There are 4 hidden switches. A switch that is on adds its own fixed numbers to the row, and there is some noise. The rows also spread widely along 4 directions, which tell nothing about the answers.
Some rows, each with its switches (1 for on, 0 for off) after it:
[-0.41 -3.47 -1.90  1.11  4.97 -0.36 -0.63 -1.50 -0.35  0.84  2.91  2.02
  0.37  2.35 -0.72  7.14  0.81 -4.37  0.09 -0.39]  1 0 0 1
[-2.46 -0.01 -5.31  4.31  3.40 -0.53 -4.33 -2.29  0.48 -1.11  1.43 -1.35
  4.58  2.93 -0.33  3.65  1.95  0.29 -1.20 -0.01]  0 1 1 1
[-3.54 -1.68 -2.08  1.49  0.39 -0.79  0.37 -1.18 -2.04  0.28  1.95  1.38
 -1.14  1.23 -1.59  2.97 -1.31 -0.83 -0.77 -1.08]  0 0 0 1
[-1.75 -1.05 -1.39  2.94  0.31 -1.17 -0.87  0.32 -1.93  0.87  1.74  0.93
 -1.10 -0.53 -1.53  1.13 -1.00 -1.28 -0.90 -0.49]  0 0 0 0
[-3.43 -0.89 -0.12  1.37  0.08 -1.68  0.56  0.91 -0.12  1.79  1.37  2.03
 -1.47  1.80 -1.00  2.97  1.09 -1.87  0.04 -0.43]  1 0 0 0
[-6.22  0.46 -1.00  1.14  0.58 -0.44 -0.83  4.52  1.03  0.01 -0.38  1.02
 -1.46  1.92 -1.99 -0.13  2.26 -2.15  5.73  0.49]  0 0 0 0
[-5.09 -1.05 -3.90  0.61  2.89  0.90 -1.77  2.59  0.83 -1.96  1.01 -0.06
  0.77  2.92 -0.91  1.39  0.41 -1.73  4.15  0.03]  0 0 0 1
[-4.91 -0.45 -1.53  3.02  0.04 -2.50 -1.63 -2.88 -1.71  0.96  2.08  0.66
 -1.45  1.05 -2.18  2.12  1.17  0.54 -2.16 -1.64]  0 1 0 1
[-5.07 -0.12 -2.07  2.02 -0.85 -0.32 -0.25  2.65 -0.63 -0.47  0.84  0.29
 -0.94  1.25 -1.36 -1.01 -0.51 -0.55  1.77 -0.39]  0 0 0 0
[-7.10  0.71 -1.44  1.16 -2.08 -0.17  0.18  4.26  0.31 -0.74 -0.06  0.64
 -1.45  2.25 -1.71 -2.42  0.38  0.30  3.51 -0.32]  0 0 0 0
[-3.89 -0.38 -1.38  1.38 -0.03 -0.07  0.13  2.41 -0.57 -0.48  0.42  1.40
 -1.35  2.01 -1.86  0.82  0.38 -1.74  2.59  0.23]  0 0 0 0
[-3.56  1.11 -3.58  4.35  2.59 -0.61 -4.90  0.02  1.49 -0.88  2.50 -1.25
  2.77  2.07  1.16 -0.76  1.22  0.75 -1.14 -0.12]  1 1 0 0
[-4.68  0.13 -0.35  2.78  1.69 -3.68 -1.82 -1.02 -1.79  3.63  2.28  0.83
 -2.56 -1.80 -2.95  2.72  0.68 -0.68 -0.89 -1.83]  0 0 0 1
[-1.97 -1.57 -0.43  2.33  1.96 -3.42  0.13 -1.83 -1.74  4.72  0.48  2.47
 -0.78  0.77 -3.11  8.06  2.69 -3.48 -0.49 -0.68]  0 0 1 1
[-1.71 -0.07 -3.50  2.73  2.62  0.60 -2.66  2.58  0.80 -0.25  0.08 -0.18
  3.56  2.50 -1.01  2.63  1.80 -2.38  2.63  1.12]  0 0 1 0

New rows, each followed by its switches (1 for on, 0 for off):
[-8.58  0.83 -3.40  2.36  2.31  0.03 -3.82  2.58  2.38 -1.96  0.35 -0.75
  0.42  3.29 -1.55 -0.58  3.30  0.18  4.05 -0.40]  0 1 0 1
[-1.46 -1.63 -2.15  1.95  5.54 -1.60 -2.88 -1.11  0.22  2.16  3.18  0.89
  0.82  0.63 -0.72  5.92  1.02 -3.34 -0.34 -0.76]  1 0 0 1
[-1.05 -1.19 -3.01  2.77  2.91 -0.04 -2.22  0.18  0.65 -0.53 -0.47  0.93
  2.55  4.16 -1.39  5.21  4.29 -3.82  2.66  1.23]  0 1 1 0
[-6.02  0.89 -0.86  3.11  1.69 -1.25 -3.16  2.02  1.52  0.98 -0.16  0.57
 -1.35  1.49 -2.48  0.18  4.31 -2.04  3.94  0.77]  0 1 0 0
[-2.18 -2.54 -2.51  0.55  4.32  0.97 -0.84  1.03  0.00 -0.95  1.08  1.45
  0.23  2.84 -2.24  4.84  0.64 -4.64  4.13  0.07]  0 0 0 1
[-6.78  1.59 -1.62  2.56  3.78 -2.68 -4.63  2.57  1.40  2.71  1.28  0.19
 -1.22 -0.72 -2.76  0.95  2.98 -1.47  3.67 -0.70]  0 0 0 1
[-2.50 -0.24 -1.84  2.62  0.34 -0.60 -1.35  1.28 -1.29  0.11  1.65  0.52
 -0.01  0.14 -1.35  0.32 -0.82 -1.05  0.45 -0.13]  0 0 0 0
[-1.48 -1.47 -4.17  2.77  5.17  0.57 -4.24  0.04 -0.36 -0.92  3.36 -0.97
  2.20  0.44 -0.61  2.67 -1.29 -1.99  0.83 -0.66]  0 0 0 1
[-2.70 -0.62 -3.58  1.95  0.65  1.29 -1.51  2.65 -0.02 -2.30  1.42 -0.50
  1.52  1.91 -0.38 -0.71 -1.72 -0.75  1.84  0.16]  0 0 0 0
[-6.34  0.56 -5.06  1.47  0.40  0.65 -1.12  2.21  0.85 -1.89 -0.58 -0.91
  3.21  4.75 -0.17  1.09  0.83  1.31  2.10 -0.36]  0 0 1 1
[-1.12 -0.78 -2.68  3.31  3.38 -0.19 -2.63  0.41  1.00  0.27 -0.53  1.04
  2.51  3.86 -2.01  5.15  4.85 -3.88  2.43  1.67]  0 1 1 0
[-2.62 -1.17 -2.37  3.63  5.21 -1.78 -4.47 -1.71  0.04  1.24  2.54  0.20
  0.13  0.47 -2.48  4.74  3.06 -3.45  1.02  0.03]  0 1 0 1
[-3.73  0.27 -3.29  2.88  1.43 -1.80 -1.74 -0.45 -0.52  1.47  0.25 -0.14
  1.90  1.79 -1.58  3.57  1.16 -0.09 -0.28 -0.84]  0 0 1 1
[-5.90  0.42 -3.84  1.15 -0.41  1.73 -0.61  4.83  1.44 -3.11 -0.17 -0.38
  0.80  3.76 -0.79 -2.38 -0.50 -0.13  4.36  0.16]  0 0 0 0
[-1.83 -0.80 -1.83  3.25 -0.87 -1.10 -0.90 -0.59 -2.38  0.80  2.69  0.42
 -0.50 -0.93 -1.18  0.26 -2.44  0.77 -2.48 -1.01]  0 0 0 0
[-3.49 -1.30 -2.33  0.43  3.60  1.85 -1.50  5.00  1.98 -1.95 -0.28  1.10
  0.86  3.52 -1.80  1.54  2.05 -5.22  7.23  1.56]  0 0 0 0
[-1.71 -0.77 -1.95  4.28  0.56 -1.37 -2.21 -2.97 -0.63  0.71  3.14  0.11
  0.56  1.12  0.20  1.91  0.43  0.34 -4.34 -0.74]  1 1 0 0
[-2.96  0.41 -4.54  4.39  3.26  0.90 -6.05  1.10  1.16 -2.73  2.08 -2.06
  3.18  1.28 -0.20 -1.47  0.52 -0.16  1.09  0.79]  0 1 0 0
